There are 5 ways to turn a row about zero (a turn may also mirror it). The second row of each pair is the first, turned, with some noise. The first 35 pairs use one turn. New pairs use 2 turns, one after the other, and a turn may come again.
In the rows, zero is written as 128.
Known pairs, each followed by its turns in order:
[ 76 126 162  85  47 131]
[130 152  60 118  46 142]
Rutez

[124 130 130 122 120 122]
[123 131 131 137 124 136]
sov

[104 120 131 136 111 117]
[150 137 134 130 109 124]
Buno

[130  83 125 114 121 134]
[142 104 148 120 105 142]
sov

[142 113 160 136 123 114]
[102 107 132 129 123 150]
Rutez

[137 133 209 120 142 148]
[120 107 142 113 187 183]
Vagof

[ 62 148 100 189 140 102]
[169 100 124 123  76 201]
rabu

[153 146 104 137 130 132]
[101 148 130 111 145 134]
Buno

[125 110 152 129 131 127]
[115 135 121 128 139 147]
Vagof

[158  47 107 125 111  78]
[121 182  46 162 136 122]
Vagof

[147 129  89 171 142  96]
[106 132 100  90 112  79]
sov

[119 104  57 142 120 113]
[183 145 119 128 172 149]
Rutez

[203 155 120 109 122 149]
[170  70 101 114 154 106]
Vagof

[ 94 130 126 141 170 120]
[136  94 114 158 102 148]
rabu

[142 111 128 162 137  98]
[126 104 147 120 150 161]
Rutez

[124  93 125 133 131 141]
[122 147 133 149 130 146]
Rutez

[104 149  85 167 140  87]
[107 173 143  89  83 120]
Buno

[124 141 171 147 132 119]
[134 132  96 135 122  95]
Buno

[131 109 127 129 208 124]
[100  80 101  76 111 123]
Buno

[128 129 109 136 156 124]
[109 121 122 105 140 114]
sov

[174  76  70 117 180 107]
[157 124  72 214 114 112]
Vagof

[188 112 126 172 114 148]
[120 146  95  71 114  87]
rabu

[122 172 112 142 103 186]
[163 134 123 173 162  84]
sov

[121 116 109 196 131 118]
[142 112 100  84  82 150]
rabu

[147 137 146 128 103 192]
[160 167  98 116 160  96]
rabu

[153 161 153 115 127 123]
[104  99 118 114 124 100]
Rutez

[174 146  98 202 134 128]
[152 145  85  91 130  62]
sov

[180 116  95 135 179 161]
[141  70  99 181 119 121]
Vagof

[139 133  66 127 144 108]
[159 135 118 160 104  84]
Vagof

[138 123 160 128 147  59]
[ 99  73 168 120 125 118]
rabu

[156 107 131  83 142 124]
[ 90 144 104 131 158 120]
Rutez

[101 142 152 104 171 127]
[107  81 124 135  97  95]
Buno

[112 121 123 124 102 174]
[157 117 158 158 130 113]
sov

[127  91 157 125 103 118]
[108 113 131  99 170 135]
rabu

[127 167 171 124  99 134]
[132 146 120 177 141  92]
Buno

New pairs, each followed by its turns in order:
[ 93 138 165 162 125  56]
[130 180 184  87 110 141]
Buno rabu

[162 128 166 163 133  64]
[155 195 169 167 137 125]
sov rabu

[130 134 142  70 147 127]
[181 110 111 114 154 128]
Vagof sov

[114 133 111 151 121 182]
[ 73 127 137  98 145 124]
Buno Rutez

[121 120 172 124 137 118]
[107 145 142 126 152 154]
rabu Rutez

[137 120 174  88 136 108]
[100 151 145 169 141 153]
rabu Vagof

[132 209 129 118 125 136]
[151 123 169  68  98 143]
Buno Rutez

[157 158 112 165 108  85]
[124 165 173 130  96 152]
sov rabu

[146 130 103 206 123 135]
[184 136  88  81 111 122]
rabu Vagof

[153  99  80 118 207 126]
[ 98 211 113 113 153 153]
sov Rutez

[155 111 110 136 149 127]
[130  97 104 144 116 116]
Rutez rabu

[153 125  89 120 123 176]
[157 153 167 135  88 135]
rabu rabu

[108 127 111 123 142 108]
[141 155 112 133 130 122]
Vagof sov

[110 158 128 105 133 111]
[151 144 105 124 138 157]
Vagof sov

[119 135 199 162 184  47]
[ 81 182  47 144 137 188]
rabu Vagof

[142  96 148 132 135 123]
[150 147 154 139 131 119]
Vagof Rutez

[157 150  89  90 154 131]
[160 117  99  89  99 128]
Vagof sov

[116  63 137 128 209 120]
[140  40 129 181 119 128]
sov Buno

[125 120 137 146 103  95]
[152  90 139 134 126 132]
Rutez sov

[136 199 129 135  99 209]
[170  69 108 176 116 196]
Vagof Buno

[144  99 162  69 130 141]
[134 149  63 118 153 109]
sov rabu

[126 103 130 124 135 178]
[ 95 144 150  93 122 139]
rabu Buno

[132 150 125 139  84 139]
[116 151  95 102 138 127]
Vagof Rutez

[122 124 149 168 121 124]
[115 117  81 127 126 126]
Buno sov

[147  93  47  59 125 132]
[113 199 142 120 188 183]
Vagof Buno

[ 78 144 123 143 115  84]
[105  89  99 104 136 169]
rabu Vagof

[128 135 119 143  95 132]
[142  95 119 118 133 140]
sov Rutez

[103 137 148 127 127 166]
[130 114 144 142 173 116]
rabu Rutez

[144 137 137  79 145 144]
[104 167 123 102 129 106]
rabu sov

[148 124 107 130 160 113]
[123 104 153 131 108 153]
sov Buno

[ 92 135 151 165 127 187]
[159 157 112 166 186 127]
Buno Vagof

[138 180 137 155 139 121]
[104  74 136 131 138 120]
Vagof rabu

[131  58  51 112 160  90]
[ 96 120 123 106 115  17]
Vagof Vagof

[174 136 108 148 138  47]
[132 150 167 178  79 180]
rabu sov

[150 137 144  94 129 209]
[118 101  78  68 169 142]
sov Buno

[126 112  97 152 101 112]
[130 111 155 158 148 120]
rabu Buno

[115 147 145 180 112 105]
[ 81 160 143 133 139 152]
Vagof sov

[118 179 128 120  96 132]
[117 106 104 175 117 148]
Vagof Buno

[131 139 188 116 169 141]
[ 98 169 174 156 110 148]
Rutez sov

[116 117 140  67  60 134]
[ 57  82 119 132 160 112]
Buno Vagof

[137 134 177 107  94 118]
[ 75 140 150 103 139 129]
rabu Rutez

[102 102 189 138 129  97]
[161 155 119 142 193 148]
Rutez rabu

[127 127 134 129 122  71]
[156 161 148 136 142 154]
sov rabu

[209 134 129 114 130 117]
[109  83 106  70 128 106]
Vagof sov

[146 117 123 137 180  85]
[ 84 113 147 157 146  93]
Vagof Vagof

[116 140  99 145 135 118]
[111 120  99 135 139 137]
Rutez Buno

[110 133 160 182 136 126]
[118 154 160 100  91 144]
Vagof Rutez

[123 172 121 158 166 113]
[ 95  97 153 109 117 163]
Vagof Rutez

[143 148 183 136 166 167]
[110 112  95  70  89 121]
rabu sov

[131 148 209 155 141 209]
[ 47  75 135 134  51 127]
Buno rabu

[117  52 121 129 184 152]
[106 125 120 120 142  36]
Rutez Buno

[114  77 162 124 114 135]
[137 103 156 120  77 132]
Vagof Vagof

[146 159 132 124 129 126]
[124 140 154 134 116 114]
Buno Vagof

[ 94 139  90  87 139 118]
[137  93 102 119 134 178]
sov rabu

